The rows are grouped in 4 different ways at once. Each group adds its own fixed numbers to the row, and there is some noise. The rows also spread widely along 13 directions, which tell nothing about the answers.
In the rows, 100 means zero.
Some rows, each with its group in each grouping after it:
[101 100 84 125 101 127 100 96 98 99 130 83 102 117 101 133 94 118 96 81 115 110 89 84 93 104 108 82 96 89 86 114 82 142 113 72 94 102 108 115 92 72 118 92] | (5) k_907 k_704 k_948
[91 106 102 108 103 145 83 95 103 121 132 91 95 86 114 158 95 104 117 123 79 95 111 87 136 100 110 122 91 101 93 135 90 106 101 80 124 88 119 81 104 75 120 132] | (0) k_668 k_573 k_657
[107 105 107 113 128 113 119 117 96 84 95 96 124 102 107 108 96 129 97 69 103 85 81 89 75 101 97 88 117 112 94 93 92 94 107 60 148 105 130 85 95 87 91 144] | (1) k_668 k_486 k_911
[109 96 121 90 119 87 103 120 55 121 101 146 78 86 104 112 75 124 127 125 99 103 99 108 111 103 71 85 129 98 88 81 103 79 88 83 121 107 121 77 86 86 99 133] | (4) k_367 k_938 k_948
[93 93 95 95 109 105 86 75 97 108 137 115 79 84 110 134 93 106 131 116 86 113 96 124 113 90 107 106 90 94 91 111 104 106 81 93 96 96 109 97 98 94 119 114] | (2) k_66 k_486 k_657
[94 121 118 107 138 127 99 71 94 90 95 84 85 102 107 106 95 137 92 72 101 75 79 110 107 103 137 100 112 95 109 100 78 111 97 38 123 92 125 99 81 86 84 146] | (3) k_367 k_704 k_911
[87 92 125 94 112 86 90 89 56 156 104 150 96 89 83 125 105 127 102 165 96 91 119 108 157 111 65 110 138 88 91 82 95 121 67 97 105 93 112 87 91 64 119 110] | (5) k_66 k_938 k_911
[127 86 109 115 97 98 104 176 75 106 87 142 140 95 89 103 66 116 95 73 117 90 96 85 67 111 68 68 125 98 61 85 92 106 100 97 134 101 118 79 100 70 114 103] | (2) k_652 k_863 k_911
[106 91 89 105 85 111 87 100 91 78 90 82 133 86 81 136 138 98 101 107 87 105 130 70 88 72 83 134 91 128 90 105 94 93 115 127 138 103 145 72 119 111 118 114] | (3) k_652 k_863 k_657
[109 100 120 99 126 98 120 112 89 104 70 112 104 62 83 78 118 107 103 75 88 98 92 121 67 94 68 106 100 111 74 96 117 89 78 83 135 87 139 73 81 100 81 127] | (1) k_907 k_573 k_911
[103 84 100 92 105 103 73 64 86 110 105 129 58 64 102 115 113 92 136 115 75 103 109 159 115 82 117 127 82 85 91 104 108 88 68 109 89 83 114 77 86 102 127 132] | (4) k_367 k_106 k_948
[135 75 78 104 109 70 91 106 95 90 104 118 112 100 129 94 95 101 123 93 96 121 108 134 61 109 97 88 92 94 97 69 145 74 95 134 96 121 109 66 96 103 111 98] | (0) k_367 k_106 k_911
[107 106 117 113 138 68 99 87 91 118 70 124 159 103 106 95 122 124 85 112 96 49 104 128 103 122 111 119 131 106 124 62 111 84 84 86 166 104 124 80 89 100 115 145] | (5) k_367 k_573 k_911
[123 118 71 103 126 118 87 109 121 128 122 102 126 63 128 127 93 99 108 106 82 107 119 86 87 119 83 97 84 87 90 113 131 99 105 84 126 83 135 71 97 65 126 100] | (3) k_907 k_486 k_657
[101 98 106 97 130 61 121 96 61 110 89 129 112 101 87 87 111 144 94 100 123 111 90 105 78 104 60 71 143 93 95 60 106 110 82 77 113 111 122 102 84 84 94 103] | (5) k_652 k_938 k_948
[102 93 127 136 105 94 100 131 109 103 90 94 175 138 105 109 77 131 83 81 107 81 87 104 69 127 105 86 114 116 95 78 119 107 97 98 146 129 91 87 97 83 97 103] | (2) k_66 k_573 k_911
[135 93 95 93 119 100 88 90 80 87 62 91 101 89 92 87 133 106 84 105 89 97 132 90 100 97 113 119 95 103 112 76 100 97 126 111 116 95 151 55 112 104 98 130] | (5) k_668 k_938 k_911
[107 90 101 121 89 97 133 120 80 112 128 102 118 94 76 126 119 88 111 103 103 110 92 74 88 98 41 103 97 127 61 126 100 119 94 90 126 102 120 112 83 98 107 86] | (0) k_907 k_486 k_948
[95 104 96 92 114 89 100 79 88 82 109 112 89 79 94 114 119 105 111 93 96 95 88 112 92 78 97 109 106 106 94 96 86 106 81 83 123 86 134 112 89 120 113 119] | (3) k_907 k_938 k_657
[93 112 106 93 113 86 65 83 99 127 93 112 118 80 102 125 109 115 66 118 90 73 114 108 134 121 116 104 126 90 100 91 83 158 69 77 124 63 128 109 98 74 125 94] | (0) k_907 k_486 k_657
[80 82 149 128 99 118 116 102 96 105 90 106 111 99 74 110 105 112 122 73 89 83 75 138 81 88 86 123 96 123 69 112 111 86 65 93 131 110 97 85 68 94 88 132] | (4) k_66 k_863 k_911
[115 81 88 125 90 128 102 120 89 91 132 100 100 116 103 130 82 99 113 89 105 108 87 84 95 106 99 85 88 100 80 113 80 126 116 91 98 109 104 96 99 88 117 104] | (1) k_66 k_486 k_911
[116 70 93 140 89 101 110 77 69 103 117 119 85 128 82 96 111 103 104 82 124 101 84 130 99 117 106 87 97 90 88 88 79 149 96 99 54 113 83 108 67 80 119 83] | (4) k_367 k_704 k_911
[76 91 149 125 78 146 96 138 103 102 92 91 105 97 62 130 77 116 96 64 97 90 74 105 92 87 90 102 99 109 50 135 78 140 76 82 122 90 104 104 88 76 87 103] | (5) k_907 k_573 k_911
[79 87 152 120 85 145 118 138 91 112 111 85 96 105 77 138 71 120 122 87 88 112 75 87 98 97 63 101 100 125 50 142 105 104 87 81 122 113 102 85 87 72 67 111] | (0) k_66 k_486 k_948
[88 77 104 127 90 117 86 47 89 78 109 77 101 136 87 131 133 115 104 98 100 89 98 119 115 91 144 130 88 113 115 97 80 114 106 104 91 120 95 93 91 105 119 130] | (4) k_66 k_106 k_948
[117 100 112 100 131 68 119 86 64 133 106 145 76 84 92 70 93 110 99 109 111 98 84 138 107 123 77 82 117 85 87 81 99 126 71 70 94 89 113 108 69 93 94 97] | (2) k_367 k_573 k_911
[129 76 78 113 94 76 97 101 74 103 87 128 123 82 81 97 130 99 107 101 103 120 124 106 72 102 60 97 101 106 82 77 115 110 94 133 96 105 128 71 95 81 124 86] | (4) k_367 k_486 k_657
[95 83 100 116 96 101 97 126 90 103 128 135 125 99 112 142 81 114 133 101 100 97 94 110 81 88 80 92 112 106 79 94 106 81 80 106 130 116 101 89 94 83 135 120] | (4) k_668 k_863 k_911
[120 99 113 108 111 100 102 119 122 91 103 71 108 94 113 101 80 87 107 78 79 110 88 109 61 100 105 100 68 112 80 112 134 94 100 97 141 100 119 94 96 130 81 95] | (5) k_907 k_863 k_948
[127 95 118 103 107 125 92 123 75 129 119 112 64 89 116 117 51 101 126 133 82 115 110 96 129 126 93 91 90 94 84 113 107 99 110 88 106 102 114 65 96 84 86 114] | (4) k_367 k_573 k_657
[117 78 86 114 87 74 71 98 88 93 109 122 123 113 107 123 104 91 104 116 99 83 105 120 105 102 125 108 103 96 103 81 90 115 93 125 118 100 103 106 105 118 146 102] | (5) k_367 k_106 k_948
[132 101 55 106 118 67 92 101 75 124 113 140 139 86 109 109 119 105 93 130 114 100 126 85 95 117 71 86 119 83 103 70 101 120 101 105 119 93 134 94 106 81 150 91] | (5) k_367 k_573 k_911
[117 82 104 134 74 112 94 138 90 103 104 111 122 108 83 115 81 104 96 81 112 101 93 89 84 114 81 81 104 102 65 104 84 143 99 107 100 98 102 101 90 76 113 72] | (3) k_367 k_704 k_657
[112 101 127 137 93 132 97 140 122 102 100 51 126 129 99 116 60 110 69 76 101 105 86 72 81 128 112 78 84 106 76 119 97 151 120 76 127 102 100 107 97 91 77 74] | (5) k_652 k_938 k_948
[94 85 124 127 72 144 73 136 105 123 97 96 105 88 79 137 77 113 105 91 88 116 109 105 96 98 88 103 88 98 53 129 108 131 88 112 95 98 98 73 101 47 106 86] | (2) k_367 k_704 k_948
[105 105 106 116 97 111 128 147 81 101 129 112 114 86 93 133 78 100 120 94 104 103 79 64 80 88 44 84 111 121 57 127 83 106 97 71 149 96 127 121 92 102 98 104] | (3) k_652 k_704 k_657
[72 85 123 116 77 116 63 63 113 84 102 76 100 115 94 142 108 116 106 104 84 97 99 134 113 84 138 132 89 109 102 101 95 124 81 119 100 109 95 98 98 105 106 104] | (3) k_367 k_938 k_657

New rows. What belongs after each?
[92 90 107 120 93 92 91 90 76 107 110 115 115 116 83 124 103 119 83 98 119 81 92 101 114 112 104 89 124 101 90 85 63 156 83 81 109 94 105 124 85 80 126 91] | (4) k_907 k_863 k_657
[130 69 118 134 96 110 138 95 88 90 84 84 85 105 72 67 130 78 109 72 90 108 86 125 74 100 86 119 64 125 74 110 110 105 105 113 88 110 105 73 73 121 71 104] | (1) k_668 k_704 k_911
[119 94 95 112 118 107 108 108 110 114 113 108 129 82 117 124 107 94 132 110 75 97 107 108 85 99 85 123 85 110 95 112 137 58 105 103 145 109 123 62 99 102 113 136] | (5) k_652 k_486 k_657
[103 93 112 104 106 110 99 116 117 87 108 76 113 92 119 127 90 99 128 96 70 116 99 107 68 81 96 116 75 126 84 110 142 59 102 111 149 120 121 68 107 122 89 125] | (1) k_907 k_863 k_948
[127 90 100 91 100 114 104 131 82 83 114 97 54 73 98 104 70 90 122 86 89 135 89 94 80 84 79 80 81 102 61 118 95 111 104 88 104 91 135 89 102 111 78 100] | (1) k_367 k_486 k_911
[136 100 78 117 114 93 85 121 109 124 108 104 140 87 125 115 90 99 95 116 91 108 125 89 82 129 89 87 88 92 91 95 130 103 108 101 131 96 119 74 101 81 127 93] | (4) k_652 k_106 k_948
[112 103 89 115 110 119 97 98 98 108 129 108 96 83 110 127 97 87 116 101 93 87 95 102 106 101 103 113 83 96 86 119 91 106 98 81 122 86 119 99 86 100 125 115] | (3) k_367 k_863 k_911
[98 103 100 120 113 110 107 67 101 75 118 64 115 120 107 130 115 119 109 88 98 98 89 93 89 95 117 109 92 126 112 104 95 100 115 73 135 120 118 101 96 109 95 130] | (4) k_367 k_486 k_657
[114 83 115 108 89 122 85 128 112 110 104 95 101 80 108 127 92 82 122 104 67 110 114 115 90 97 95 123 68 108 73 120 135 83 96 127 117 100 111 61 97 99 104 108] | (0) k_907 k_938 k_911
[95 88 71 109 102 84 68 80 119 78 120 97 121 107 130 134 98 117 115 86 95 115 95 132 65 88 127 91 95 92 106 80 118 106 87 114 105 114 102 99 107 98 132 99] | (1) k_367 k_486 k_948
[101 97 79 118 99 78 102 108 102 105 126 120 157 85 101 134 118 98 112 109 101 96 103 88 76 98 57 101 107 115 81 100 108 99 77 107 147 95 121 112 95 103 142 94] | (3) k_66 k_106 k_657
[108 83 89 121 86 101 111 150 98 104 118 121 146 85 89 128 92 109 120 82 106 126 98 84 50 92 39 77 104 115 54 106 120 101 89 116 123 111 114 89 101 67 119 82] | (2) k_668 k_486 k_657
[107 99 98 119 97 112 81 135 123 99 91 99 146 79 102 124 98 98 88 65 90 87 98 100 66 102 101 101 93 100 72 115 104 113 85 93 142 77 120 94 96 86 127 105] | (0) k_652 k_106 k_948
[109 98 99 116 93 101 88 109 101 79 104 71 114 120 90 113 83 110 63 78 112 103 87 81 85 104 115 75 100 100 85 101 68 174 105 80 111 90 119 130 107 105 98 68] | (5) k_652 k_486 k_911
[103 104 122 85 124 95 91 100 64 106 96 107 81 112 112 115 77 144 98 116 104 104 101 94 123 111 105 82 136 96 106 76 95 103 101 71 112 111 122 84 99 80 81 124] | (0) k_367 k_938 k_948
[117 105 84 90 113 86 90 146 75 119 115 142 130 81 121 137 76 111 106 121 98 92 112 70 102 106 69 78 136 97 86 89 95 95 92 87 149 89 136 88 109 72 135 116] | (0) k_668 k_486 k_948
[81 85 126 124 90 111 109 68 103 92 89 66 135 109 69 127 155 109 101 93 85 89 104 107 95 86 93 148 92 142 92 111 108 99 88 113 135 113 115 82 92 107 96 122] | (0) k_66 k_863 k_657
[142 84 103 98 109 73 86 108 76 120 65 122 124 86 93 84 120 90 89 133 81 91 139 100 111 121 91 117 103 103 105 69 115 97 105 132 122 91 134 56 106 107 112 109] | (5) k_66 k_938 k_657
[123 106 70 95 109 107 57 92 115 58 87 83 127 80 120 124 113 103 96 79 84 87 120 93 77 84 143 113 87 103 113 89 93 88 116 103 142 84 149 77 122 115 130 133] | (3) k_367 k_106 k_657
[81 91 101 121 110 96 89 96 105 82 95 89 144 136 110 125 92 161 103 68 115 112 88 111 54 94 109 76 125 101 102 69 122 97 90 101 113 138 98 91 103 66 104 105] | (5) k_66 k_704 k_948
[109 90 108 123 86 71 86 107 107 89 92 92 152 116 94 109 104 91 71 103 95 76 99 103 87 110 105 105 103 121 91 84 93 145 85 116 138 95 112 116 99 122 114 73] | (3) k_668 k_486 k_911
[112 116 124 100 114 106 103 128 107 86 80 68 107 74 87 99 86 102 82 69 85 103 86 81 68 89 89 94 91 120 69 121 99 119 96 66 162 77 150 107 101 116 68 102] | (5) k_367 k_486 k_948
[113 96 62 114 95 113 88 122 119 82 135 98 128 77 123 145 100 86 134 89 87 117 101 91 60 80 90 103 73 110 83 118 112 81 106 111 140 102 127 89 114 107 138 116] | (1) k_367 k_573 k_657
[110 95 88 142 113 115 145 90 86 93 131 103 118 121 96 112 120 104 117 75 121 86 67 96 79 103 84 101 97 110 92 112 87 100 113 67 113 120 103 110 66 99 111 123] | (3) k_652 k_704 k_911
[87 89 109 130 102 109 108 56 99 86 112 71 89 135 94 109 118 117 93 75 109 100 74 128 97 104 134 102 94 105 104 97 89 140 97 78 85 116 90 116 78 100 94 101] | (1) k_907 k_704 k_948
[96 98 136 125 105 129 119 96 107 115 125 69 91 118 102 120 74 110 112 100 91 108 80 103 106 120 92 101 84 115 81 122 117 112 101 74 110 116 93 94 76 95 64 93] | (3) k_907 k_863 k_657
[109 97 109 113 110 102 113 86 96 90 122 84 75 104 110 112 95 89 117 97 87 103 76 115 98 93 114 107 81 116 91 115 96 107 101 78 124 102 111 114 87 136 87 117] | (1) k_367 k_704 k_948
[96 99 97 121 108 86 77 80 119 99 127 100 129 123 131 128 84 109 97 103 100 73 84 132 100 119 139 98 102 91 111 85 105 119 83 90 121 104 89 120 86 106 128 99] | (3) k_907 k_106 k_911
[105 92 118 102 101 112 98 148 88 112 100 118 100 74 87 112 68 113 113 86 95 116 90 97 74 95 59 76 104 94 50 110 109 107 75 94 121 88 124 91 95 76 96 95] | (5) k_66 k_106 k_911
[111 80 91 114 96 82 114 73 79 69 116 102 88 109 89 103 124 89 115 90 105 105 85 119 82 82 105 105 85 117 97 95 80 115 99 102 106 108 116 117 89 145 108 109] | (4) k_652 k_573 k_657
[138 108 101 98 134 95 116 114 63 110 128 106 88 119 132 106 59 113 105 127 105 100 99 71 118 133 100 69 113 102 109 83 96 99 133 57 126 118 126 87 97 97 85 121] | (4) k_907 k_486 k_911
[114 100 115 110 126 73 108 100 104 105 79 114 116 90 103 73 100 107 96 71 95 88 84 143 61 111 94 92 103 100 86 78 130 104 69 93 120 95 113 96 68 105 91 96] | (3) k_907 k_704 k_911
[94 93 89 98 109 122 87 98 82 93 112 128 89 83 97 136 102 122 120 86 105 95 91 111 101 77 109 99 111 81 87 105 77 97 89 79 105 91 120 93 97 79 134 142] | (5) k_652 k_106 k_948
[99 104 92 105 120 94 87 105 100 96 107 111 141 96 124 133 95 131 116 100 96 96 108 101 75 98 99 92 115 107 108 79 118 72 97 95 146 119 122 77 104 83 121 132] | (4) k_907 k_573 k_657
[115 83 103 122 108 121 143 134 81 97 106 117 105 87 85 104 111 99 135 68 100 107 79 98 62 92 54 99 92 117 65 117 112 70 107 86 122 114 121 72 77 90 95 134] | (1) k_907 k_486 k_948
[81 98 100 99 116 118 82 51 84 84 111 89 88 119 105 134 122 138 100 96 104 91 99 117 119 90 140 114 111 95 121 88 81 112 100 79 94 112 117 89 99 82 111 140] | (0) k_907 k_573 k_911
[90 106 99 98 87 124 74 98 101 84 139 76 80 91 112 161 84 90 108 124 79 104 98 79 127 77 121 109 85 113 88 131 62 134 100 84 136 81 128 119 123 126 115 115] | (1) k_668 k_573 k_657
[89 105 133 97 108 130 81 96 108 94 104 69 83 93 102 131 80 117 102 101 76 103 95 110 108 85 123 115 84 106 83 124 101 108 96 73 127 95 118 89 107 101 76 127] | (2) k_652 k_106 k_911
[137 98 93 106 124 55 103 106 90 144 96 143 136 65 101 79 119 78 87 124 91 84 119 126 95 130 68 105 99 93 85 80 128 112 76 104 130 75 123 92 79 98 130 87] | (2) k_907 k_106 k_911
[125 92 116 121 99 119 139 106 67 117 123 110 59 86 72 100 102 71 110 103 99 99 82 89 118 106 72 106 79 111 68 135 65 129 107 63 106 82 118 113 67 118 91 111] | (4) k_652 k_938 k_657
[112 91 114 127 97 160 95 102 110 69 101 55 85 121 97 112 81 114 96 53 101 96 81 93 93 109 143 95 75 102 90 121 75 125 126 74 92 98 106 86 90 89 79 118] | (3) k_668 k_106 k_657
[71 96 128 130 105 102 138 76 105 103 104 69 128 108 60 111 135 124 97 81 103 110 72 107 71 87 57 113 100 127 72 118 114 124 76 76 126 114 108 117 75 99 75 91] | (5) k_652 k_486 k_948
[99 71 122 131 92 129 127 88 67 102 99 114 78 99 58 109 133 98 132 83 99 95 88 126 101 85 81 133 88 118 73 118 88 87 93 97 97 113 105 74 67 92 103 138] | (4) k_367 k_863 k_948
[116 82 119 101 110 95 122 84 60 86 97 120 63 99 84 91 107 96 119 97 93 90 83 121 109 91 101 106 102 117 94 96 75 100 95 84 106 99 122 93 80 123 85 137] | (4) k_668 k_486 k_657
[84 89 101 127 84 108 106 84 102 100 128 85 105 102 75 124 115 100 99 86 106 116 85 106 84 86 81 103 85 112 66 120 91 147 79 95 97 97 101 126 84 93 110 72] | (2) k_668 k_863 k_948
[90 86 121 116 79 90 88 126 109 78 107 74 145 123 105 142 91 116 106 97 92 110 99 93 66 85 90 103 104 134 83 95 121 96 95 123 150 129 107 100 111 114 95 92] | (0) k_367 k_938 k_911
[120 90 99 117 107 107 87 84 119 78 68 76 135 94 100 97 130 103 103 73 78 93 114 122 67 104 122 131 77 117 107 91 132 80 109 122 124 109 124 52 98 105 96 123] | (3) k_367 k_486 k_657
[111 85 118 107 88 111 71 145 88 109 93 126 111 92 101 129 68 111 107 102 89 95 112 101 99 108 100 90 109 97 80 92 97 107 95 109 120 97 112 74 99 74 117 110] | (4) k_907 k_938 k_657
[130 75 68 119 97 85 90 115 75 119 111 158 132 97 101 116 109 98 111 113 112 86 113 111 100 116 86 98 113 81 92 78 95 110 98 121 98 100 110 79 95 70 158 103] | (5) k_367 k_486 k_911
[90 92 126 132 89 121 103 126 103 117 108 86 124 115 88 129 87 118 92 96 101 107 90 84 97 115 80 91 103 110 73 112 99 135 95 87 120 107 97 100 90 73 98 90] | (1) k_66 k_938 k_948
[114 104 91 91 123 87 99 126 77 110 122 141 85 81 120 108 56 117 120 94 111 111 82 104 83 105 75 60 121 81 77 85 101 100 79 74 114 93 121 104 87 86 110 98] | (3) k_367 k_863 k_948
[110 94 119 110 103 121 112 113 73 111 99 130 71 70 77 104 96 97 118 84 97 87 83 114 109 94 81 105 102 100 64 121 76 111 82 75 106 75 122 95 73 89 98 122] | (3) k_367 k_704 k_657
[104 90 112 101 77 111 67 104 83 81 104 90 83 99 79 128 85 102 84 99 97 98 98 94 121 90 124 99 100 105 79 110 52 156 101 91 110 79 122 120 112 108 106 96] | (2) k_367 k_106 k_657
[113 107 108 111 113 107 83 103 94 114 113 94 98 116 118 114 58 123 83 107 105 98 93 96 116 137 115 73 111 85 97 92 92 149 101 71 104 97 108 100 94 74 93 84] | (3) k_367 k_486 k_911
[108 105 120 104 109 85 93 113 67 126 109 135 85 87 97 107 68 106 90 120 104 85 90 107 125 117 90 80 122 92 82 95 69 147 72 66 125 77 118 122 84 96 108 97] | (4) k_367 k_573 k_911
[110 102 112 102 120 74 101 95 76 126 110 111 93 104 109 97 79 117 93 125 103 113 101 109 106 128 86 74 113 96 95 80 111 129 86 82 107 104 112 102 86 91 93 83] | (4) k_907 k_573 k_948
